The first 8 rows are patterns. Each new row is the sum of 3 different patterns, raised or lowered, with some noise. Before adding, each is slid sideways (what falls off one end comes back at the other) and multiplied by a number that may be negative. Names go in the order of the patterns.
In the rows, zero is written as 128.
Some rows, each with the names of its patterns after it:
[133 150 137 135 113 145 128 136 158 121 132 159 116 124 107 132 119  80
 133 129  99 129 135 119 125 125  94 167 142 139 122] => Vuge
[143 113 128 130 134 116 150 116 115  98 139 101 131 133 116 125 127 122
 120 129 143 146 114 115 141 110 133 131 122 131 137] => Vuz
[142 149 129 153 120 170 138 135  95 139 101 108 132 152 127 131 122 119
 109 176 137 121 153 111 131 107 110 122 101 129 176] => godan
[132 109 121 120 143 113 127 135 124 102 142 106 131 136 159 122 126 130
 147 136 117 134  85 124 137 138 127 118 133 144 137] => nuzes
[113 126 141 129 112 129  93 113 137  80 148 119 136 137 133 131 144 136
 136 130 113 120  80 129  81 128 128 127 176 139 156] => mumam
[130 127 119 154 143 123 159 137 107 119 104 100 127 149 108 141  83 155
 111 137 122 118 127 125 110 101 136 150 138 118 127] => gog
[135 130 131 134 130 126 140 140 176 135 126 109 131 142 128  87 122 100
 135 161  96 156 132 131 141 128 131 135 128 141 104] => keli
[124 103 148 163 171 115 128 129 131 117 103 138 147 136 122 123 121  80
 128 110 121 137 128 124 121 137  87 130 130 107 125] => Lera

New rows. What belongs after each?
[145 118 133 132 104 107  91 131  86 118 131 109 118 130 102 157 127 129
 122 112 155 121 108  78 102  95 131 163 106 112 143] => Vuge Vuz keli
[117 120 104 116 132  93  84 111  84 128 156 140 164 156 157  98 140 131
 108 108 110 118 102 123 122 133 119 163 134  88 185] => nuzes mumam gog
[151 152 154 155 123 123 140 112 155 138 176  89 135 130 117 154 147 163
 149 126 113 135  71 124 130 133 133 177 103 113 127] => godan nuzes gog
[168  91 123 111 105 130 125  95 129 117 138 148  74 123 102 104 113 115
  55 118 112 132  88 146 126 115 102  94 140 142 140] => Vuge godan keli
[122 118 133 117  89  61  74  79 127 142 114 114 135 107  95 102 161 151
 105 175 137  95 118  88  84 122 151 101 149  72 143] => Vuz gog Lera
[130 105 115 116  78 128 113 147 118 112 117 140 123 146 120  94  98 135
 130 124  72 131  80 116 150 110 122 152 107 113  71] => Vuz nuzes keli
[ 65 147 118 152 151 119 151 131 157  93 119 130 125 118 125  90 157 176
 182 188 123 181 154 112 105  76 138 102 106 131 112] => Vuge mumam Lera
[ 94   4  89  91  63 114  76  99  97  99 147  68  66  89  49  51  58  58
 118  79  81  98  63  53 109  99  76 115  68  69  42] => Vuz mumam Lera
[211 148 167 145 149 177 132 149 155 124 180 147 135 135 156 145 157 162
 211 119 191 153 148 106 124 132 116 145 137 135 126] => Vuz nuzes mumam
[113 135 135 148 158 144 133 149 185 163 159 189 124 162 160 104 144 135
 186 159 143 213 154 142 183 176 120 204 146 155 173] => Vuge Vuz mumam
[166 160 160 186 113  82 195  93 121  95 117 130  77 159 136  84 149 132
 127 122 112  89 168 146 135  85 120 166 159 131 106] => Vuge nuzes keli
[106  67  80 124  87  85 108  68 110 126  92 120  83 111 109 115  79 139
  69 135 105 105  93 102 109 119 109  96  95  79 102] => Vuz nuzes gog
[181 182 154 186 136 205 152 176 204 195 150 163 160 179 149 118 138 121
 155 183 137 182 211 146 152 153 140 170 171 163 143] => nuzes gog keli
[111 145 119 125 129 154 125 149 107 132  84 142 123 106  84 149 100 137
 142 111 125 161 110 181 119  93 159 122 130 150 119] => Vuge Vuz keli
[131  94 126 103  72 110 108 124 136 105 124  99 154 102 112 129  82 130
 102  90 123 134 132 150 137 156 111 146  95 148 147] => Vuz godan Lera
[110 133 189 163 143 136 143 106 110  84 153 135 153  92 109 127  65 139
 105 139 162 148 137 113 111  69 118 132  88 136 101] => Vuz godan Lera
[157 136 165 120 143 133 147 110 120 136 121 126  92 110  88  77 119  83
 171 145 150  92 109 154  83 144 129  65 100 131  61] => nuzes mumam Lera
[ 63 133 108 153 103 137 103 125 111 145 152 202 157 118 131 131 141 141
 169 176 101 176 145  99 149 119 123 174 158 136 129] => Vuz godan gog
[144 143 163  95 181 148 104 134 147 143 122 145 145 148 148 181 152 125
 163 156 142 184 124 106 141 108 129  60 137 134 154] => Vuge nuzes mumam
[186 165 104 172 176 207 147 191 124 157 164 169 173 215 192 165 152 176
 118 178 166 186 126 177 168 133 175 141 175 191 162] => Vuz godan Lera
[ 91 103  47  63  62  63  82 148 100  70  17 106  73  73  35  74 107  80
 104  60  71  45  87  66  69  75  70  66 111 107  48] => nuzes gog Lera
[123 148 127 186 131 200 131 133 114 142 102 137 152 149 140 124 125 130
  85 172 135 137 147 122  96 118 117 132 101 122 185] => Vuz godan gog
[132 184 185 127 158 120 139 185  98  85 112 129 138 142  99 161 140 132
 157 150 103 167 131 116 138 149 160 141 155 182 121] => Vuge Vuz keli
[135  86 132 114 126 164 126 117 153 132 140 118  91 127  71 124 127 153
 133 141 178 124 160 126 133 111 122  89 120  98 160] => godan nuzes mumam
[123 124 144 160 140 122 166 174 171 109 161 150 151 150 132 134 142 102
 125 118 160 100 179  84 160 134 167 141 118 153  77] => nuzes gog Lera
[ 67  97  94  92  73  67  47 123  90 102 115  84 116  71  66  80  82  74
  52 120  90 129 100 101  89 156  99 104 120  31 106] => mumam keli Lera
[ 79  48  73  84  99  17  95 104 142 121 133 154  82  76 134  91  84 107
 113  74 128  73  51 114 102 105  97 117 102 128  38] => Vuge godan nuzes
[165 136 136 111 129 103 199 172 157 152 128 148 153 115 112 101 152 198
 145 122 128 109 132 192 115 170 106 146 115 120 117] => godan keli Lera
[118  91 153 153 127 172 125 140 144 111 124  83 144 141 104 147 166  92
 132 166 148 152 140 119 149 160 151 132 147 169 157] => Vuge Vuz gog
[101 119 123 118 102 117 111 122 120 119 126 120 173 159 128 171 110 101
 156 107 117 129 127 151 130 122 111 138 156 143 144] => godan gog keli
[143 141 154 119 100 163  78 161 211 214 150 172 168 150 205 149 159  81
 160 126 119 131 174 160 148 165 136 109 192 145 143] => Vuz godan nuzes
[149 186  95 160 171 175 114 148 143 137 169 137 153 126 116 155 103  95
 186 169 168 181 149 166 163 133 193 110 168 146 151] => Vuge Vuz gog
[ 74 133  53 134 130 151 164 136 148 114 111 134 139  53 131  92 115 134
  65 136 116 149 133 105 110 137 125 123 130 139 102] => Vuz nuzes mumam
[154 162 136 140 147  73 126 107 107 134 136 130 135 112 110 134 124 122
 136 154 101 162 144 174 146 143 127 141 132 109 125] => Vuz gog Lera
[121 115 123 142 107 170 113 181 123 140 158 135  96 155 139 163 142 119
 122 129 141 111 160 152 169 151 146 153  96 103  87] => godan mumam Lera
[115 170 168 106 115 113 121 144 152 187 145 124 163 117 144 140 131 124
 146 121 119 177 157 141 156 146 112 116 141 138 171] => gog keli Lera
[140 124 135 123 105 138 182  79 141 122 162 150 132 143 129 123 139 146
  99 116 105 152 112 157 125 116 191 148 183 103 147] => nuzes mumam gog
[146 120 168 110  69  74 129 114 176 142 152 157 152 119 146 144 142 112
 171 128 117 128 114 138 111 133 119 137 168 137 137] => Vuz godan Lera
[ 91 147 129 164  97 126 142 173 147 214 162 138 108 155 141 147 111 159
  58 154 172  77 165 150 146 173 150 162 143  94 137] => Vuz godan keli
[ 28  74  84 110  95 102  88 121  91 109  96 140 137 100 121 119 106 122
 107 114  84 114 117 112 117 106 141 111 132 136  82] => Vuz godan Lera
[149 158 164 196 183 176 144 171 136 160 142 155 133 146 144 150 190 199
 167 189 159 185 162 143 185 180 158 154 127 156  76] => Vuz mumam Lera
[112 145 121 109 138 140 137 131 118 101 136 152 142 139 143 128 146 166
 164 128 131 131 142 106 133 150 184 146 164 130 140] => mumam keli Lera
[113  84 108 114 104 119 132  74 166 139 105  97 119 135 122 100 107  96
 115 140 124 111 136 131  94  82 102  95 104  78  89] => Vuge Vuz keli
[144 185 165 155 123 189 165 127 166 121 127 128 166 102 143 145 208 173
 162 159 151 147 196 166 143 112 124 141 103 158 156] => godan nuzes mumam
[154 172 102  90  97 119 109  96 137  95  93 129  79 115  50 134 115 108
 126 101  69  86 128  85  78 110  55 105  96 112 104] => godan nuzes Lera
[123 126  62 101 124 140 136 150 135 138  92 118 100 132 138 125  68 104
 123  85 149 116 136 142 115 188 119  84 107 110 126] => Vuge Vuz godan
[ 33  92  87  77  96  77  56  86  61 138  69  79  63  87  73  86  74  78
  59  74  75  80  84  69  83 108 105  79  57  37  93] => Vuz gog keli
[ 97 110 134 107 117  92 130 107  93 135 108  97 127 148  74  88 108 115
 106  98 101 107 100 116 138  60 101 143  97 140 157] => Vuz nuzes gog
[127 140 187 121 168 118 140 112 156 145 156 146 187 101 132 139 112 151
 154 152 154 141 151 126 115 100 134 141 140 146  97] => Vuz godan nuzes
[173 133 111 116 112 128 147 174 164 112 140 124 128 155 150 105 129 140
 160 138  92 132 146 144  94 118  95 135 132 192 125] => godan gog Lera
[140 109 144 133 142 142 141 124 110 113 136 143  71 125 124 135 171  98
 136  75 141 163  98 130 140  77 133 145 113 139 141] => Vuz mumam keli
